The groups are shells around one centre, one inside the other: the same stretched ball of 6 dimensions in 8 sizes.
Known rows, each followed by its group:
[ -4  14  -2 -14  15  14  51  41  -1 -37   1 -30 -18 -20  -2] | (1)
[-25   0  -4   2  18  37   8  50   6  34  -1 -10  10   6  41] | (1)
[-17  36   9 -36  40   7   0  81  42  37  24 -26  -3   1  46] | (1)
[-24   2 -35  23  11  37  41   9 -16  -5   5 -17  21 -11  32] | (1)
[-50  -1 -15   3   9  37  20  34  -3 -22 -18   1  12  10   6] | (7)
[-55   2  -8  -4  15  33   4  43  11 -15 -14   2  14  17  12] | (5)
[  7  -2 -16  12   5  24  70  12 -23 -43  -1 -34 -12 -31   2] | (2)
[  5  26   9 -28  30   7  29  66  21   8  19 -38 -18 -15  27] | (5)
[-61   7 -25   3  14  40   9  35   1  -6 -10   5  25  17  19] | (4)
[ -8  -3 -39  26  -1  33  81 -11 -41 -63  -5 -28   2 -29  -7] | (0)
[-21  25 -29  -4  19  11  53  16   1 -54  14 -29   4 -19   5] | (0)
[-47  11 -41   9  21  51  18  22 -22 -12   8 -16  24  22  16] | (1)
[-31  26 -32  -8  25  38  27  42 -14   4  16 -24  10  10  22] | (7)
[-21   5 -10   3  20  22  23  27  11 -17   6 -23   7  -6  23] | (2)
[-47  13 -29   5  14  25  32  17   3 -40  -2  -7  19  -2  10] | (7)
[-25  32  -7 -25  30   7  23  53  26 -16  16 -24  -1  -6  20] | (6)
[-31  25  14 -35  32  19 -10  91  36  47   7 -11  -2  13  40] | (1)
[-29   9 -20   0  21  34  25  29  -6 -24   7 -24   6   6  10] | (6)
[-27  25 -15 -18  26  17  28  41   9 -34  12 -27  -1   0   6] | (5)
[-36   0   4  -8   8  23  22  50  12 -13 -21   1  -1  -3  10] | (2)
[-29  35  19 -43  42   5 -18  92  57  39  19 -18  -1  10  46] | (0)
[-15  48  -6 -37  41   3  18  68  32   9  33 -34  -3  -5  34] | (2)
[-58  26 -19 -21  27  32   3  56   9 -10   4  -7  13  26  11] | (3)
[-21  25  -3 -20  28  10  20  51  25 -11  14 -25  -1  -6  23] | (4)
[-34  18 -38   5  30  46  13  28 -13   9  23 -27  22  19  33] | (5)
[-32  11 -26   2  13  27  42  20  -9 -43  -1 -17   7  -6   2] | (4)
[-28  25 -40   4  24  35  33  26 -11   4  21 -24  21   0  34] | (7)
[-55  15 -52  16  13  45  33  12 -21 -15   2  -4  33   8  22] | (0)
[  1  19 -35   5  22  30  57  14 -26 -31  25 -47  -1 -14  11] | (5)
[-33  12   0 -14  20  34   5  70  11  41  -4  -5   5  11  37] | (2)
[-64  26 -31  -3  33  32 -12  41  24  20  17  -3  39  24  48] | (3)
[-46   8 -22   2  16  47  10  48  -9  27  -4  -2  19  17  32] | (5)
[-35  22   9 -29  28  24  -6  85  28  43   2  -6   1  13  38] | (1)
[-40  40 -34 -19  32  29  22  49   0  -1  23 -21  14  12  23] | (3)
[-17  34  -8 -27  44  31  -5  75  15  50  34 -36   3  20  47] | (2)
[  1  -2 -10   3  17  43  36  35 -25  -4   6 -37 -11   0  12] | (3)
[-13   3 -24  12  16  42  36  28 -20  12   7 -24   9  -4  31] | (4)
[-56  22 -13 -18  21  28   6  58  16   2  -4   2  14  16  20] | (7)
[-29  47 -13 -32  48  16  -6  71  34  39  40 -30  12  14  53] | (3)
[-42  17  -2 -15  24  15   5  51  33  -5   2  -7  11   3  27] | (6)
[-13   1 -26  15  14  43  38  23 -23   8   7 -25  10  -4  29] | (4)
[-39  11 -12  -1  17  18  20  34  20 -13  -2  -6  16  -6  26] | (7)
[ -9  43 -19 -26  44  20  17  57  12  17  44 -47   1   5  38] | (0)
[  5  25 -13 -13  23  15  51  42  -3 -10  20 -40 -12 -22  20] | (6)
[-37  19  -7 -13  24  14  13  45  27 -12   6 -13  10  -1  24] | (4)
[-39  34 -19 -20  33  16  13  47  22 -11  21 -21  12   7  25] | (7)
[-33   1 -27   8  13  44  32  20 -24 -38  -3 -21   6  10  -3] | (3)
[-23  38 -19 -23  38  24  14  58  11  15  31 -33   6   9  34] | (6)
[-27   9  -3 -13  21  36  11  60   1  17  -1 -15  -1  12  21] | (6)
[-43  -3 -13  10   3  21  34  20   8 -37 -20   3  14 -12  10] | (0)
[ -7  19 -25  -4  22  36  42  38 -22   0  17 -36  -2  -2  18] | (4)
[-52  12 -22  -3  22  47  -1  51  -2  27   1  -3  22  26  32] | (6)
[-27  -4 -49  33   3  48  59 -11 -43 -38  -2 -19  20  -9   9] | (5)
[-57   8 -42  13   7  39  39   7 -19 -54 -10  -3  22   6  -4] | (3)
[ 13   1 -18  10  15  39  53  27 -31   2  12 -43  -9 -15  21] | (2)
[-45  34  -7 -26  28  11   7  68  35  17   7  -3  13   2  36] | (0)

New rows, each followed by its group:
[-26  16   6 -14  23  12   9  60  35  24   3  -9   7  -8  44] | (3)
[-53  34 -35 -14  37  42  -5  52   2  20  24 -17  25  33  34] | (3)
[-18   2   7  -6   9  17  32  50  14  -1 -14  -8  -5 -17  21] | (3)
[-22  22  -7 -16  33  17  12  44  22 -12  21 -32   2   3  24] | (0)
[ 20   2 -30  17  14  42  69   9 -46 -20  18 -53 -10 -19  11] | (3)
[-10  34 -23 -17  31  15  42  33   0 -36  28 -44  -5  -8   8] | (0)
[-53  14  21 -31  24  14 -18  83  48  15 -13   7   3  16  25] | (3)
[-19 -17 -46  44   0  57  56 -13 -49 -19  -6 -19  21  -9  18] | (3)
[-59  18 -32   3  27  42  -6  39   9  27  11  -2  36  24  46] | (5)
[-56   9 -21  -3  17  39   9  39   0 -15  -7  -3  17  20  11] | (7)
[-50  18  -2 -15  25  17  -6  58  38  13   1   0  17   9  37] | (7)
[  4  26 -20 -13  24  20  56  35 -13 -29  22 -46 -14 -16   6] | (5)
[-44  13  -9 -14  18  26  19  44   6 -36  -6 -11   1  10  -3] | (3)
[-14  30   9 -32  36   3   9  67  40   4  21 -31  -7  -5  31] | (2)
[ 13   3 -11   4  19  39  44  38 -25  14  13 -42 -12 -10  25] | (0)
[-10  22 -21 -12  23  29  43  40 -14 -18  16 -36  -7  -4   8] | (6)
[-30  45  18 -54  48   9 -23 106  53  50  26 -22  -5  20  45] | (3)
[-50  31 -21 -17  35  28  -7  54  22  16  19 -13  22  22  37] | (6)
[-43 -11  -7  10   8  40  11  38   1   4 -20   3  14   8  22] | (1)
[-34   6 -49  22  12  46  46  -1 -33 -36   6 -21  21   1   9] | (7)
[-69 -14 -28  25   1  45  14  10  -5 -26 -26  16  34  12  14] | (3)
[-23   1 -10   4  15  27  26  31   4 -11  -1 -18   6  -5  21] | (4)
[-14  30  11 -39  28   8  24  75  21 -11   8 -28 -21  -3   6] | (3)
[-38  18  -2 -12  28  20  -5  61  34  39   8  -5  18   5  52] | (0)
[-13  37 -20 -19  32  17  32  49   7   3  28 -35   1  -7  30] | (6)
[-36  31  -1 -27  37  21 -11  78  35  47  17 -13  11  15  50] | (7)
[-28  -1  -9   6   4  24  40  32   0 -16 -17  -3   4 -16  14] | (2)
[-23  41   9 -43  45  11 -11  91  43  44  28 -27  -2  13  46] | (1)
[-69  19 -20  -8  34  36 -28  51  29  23  11   0  36  36  44] | (3)
[-16   0  -6   4  22  29  17  33   6  -2   8 -27   5   0  28] | (3)
[-44  -3 -18   9  14  47   9  37  -8  10  -9  -4  18  17  25] | (4)
[  2  33 -22 -17  37  30  32  49 -10  10  37 -51  -7   2  26] | (2)
[-45  -1 -42  23   3  42  47   1 -27 -45 -11  -5  21  -3   3] | (5)
[-56  29 -16 -19  34  34 -17  71  24  49  13  -2  25  27  50] | (1)
[-59  25   2 -28  29  25 -20  84  37  45  -1   7  16  24  42] | (2)
[-43  13  -2 -17  21  18  11  46  21 -34  -5 -11   1   8   3] | (3)
[-61   1 -11   4  16  35  -9  46  21  25 -12  13  30  16  42] | (2)
[-21  18   4 -20  30  19   5  61  26  13  12 -23  -1   4  31] | (4)
[-38   0 -14  10  11  31  19  35   7  12 -10   1  20  -3  36] | (2)
[-28  11 -22   1  17  26  36  21  -4 -41   4 -22   6  -4   5] | (6)
[-65   5 -14   1   8  25  13  38  18 -14 -21  17  24   4  19] | (0)
[-19   5   6  -7  16  14  23  46  23  -4  -4 -14  -1 -13  26] | (2)
[ -9  40  10 -44  43  14   1  92  29  41  29 -36 -13   9  38] | (2)
[-49  16 -23  -2  18  34  14  45   4  13  -2   1  22   9  31] | (6)
[-32   9  -9  -8  27  45  -4  58   0  32   8 -18   9  24  33] | (5)
[-42   8 -48  19  12  52  37  12 -34 -13   3 -13  24   9  16] | (5)
[-14  38  11 -38  42   0   1  77  49  25  28 -30  -4  -3  44] | (3)
[-21  42 -24 -20  44  28   4  62  13  45  41 -35  14  14  54] | (3)
[-37  -9 -49  38   6  53  40 -10 -34 -21  -1 -12  31   1  22] | (2)
[-40  34  10 -38  42   9 -21  79  52  19  20 -18   5  19  37] | (3)
[-57  10 -11  -4  15  22   7  42  24  -8 -11   8  21   6  24] | (7)
[-54  -2 -32  18   5  42  28  17 -12 -17 -16   6  26   4  17] | (7)
[-44  -3 -24  18  14  44  10  28  -1  23  -4   0  29   9  43] | (2)
[-44   5  -2  -6  18  32  -1  58  19  28  -9   3  15  11  37] | (7)
[-39   9 -61  29  17  57  35  -2 -38  -6  16 -21  35  11  29] | (3)
[-47  32 -24 -16  43  41 -20  62  15  47  30 -20  26  36  52] | (3)
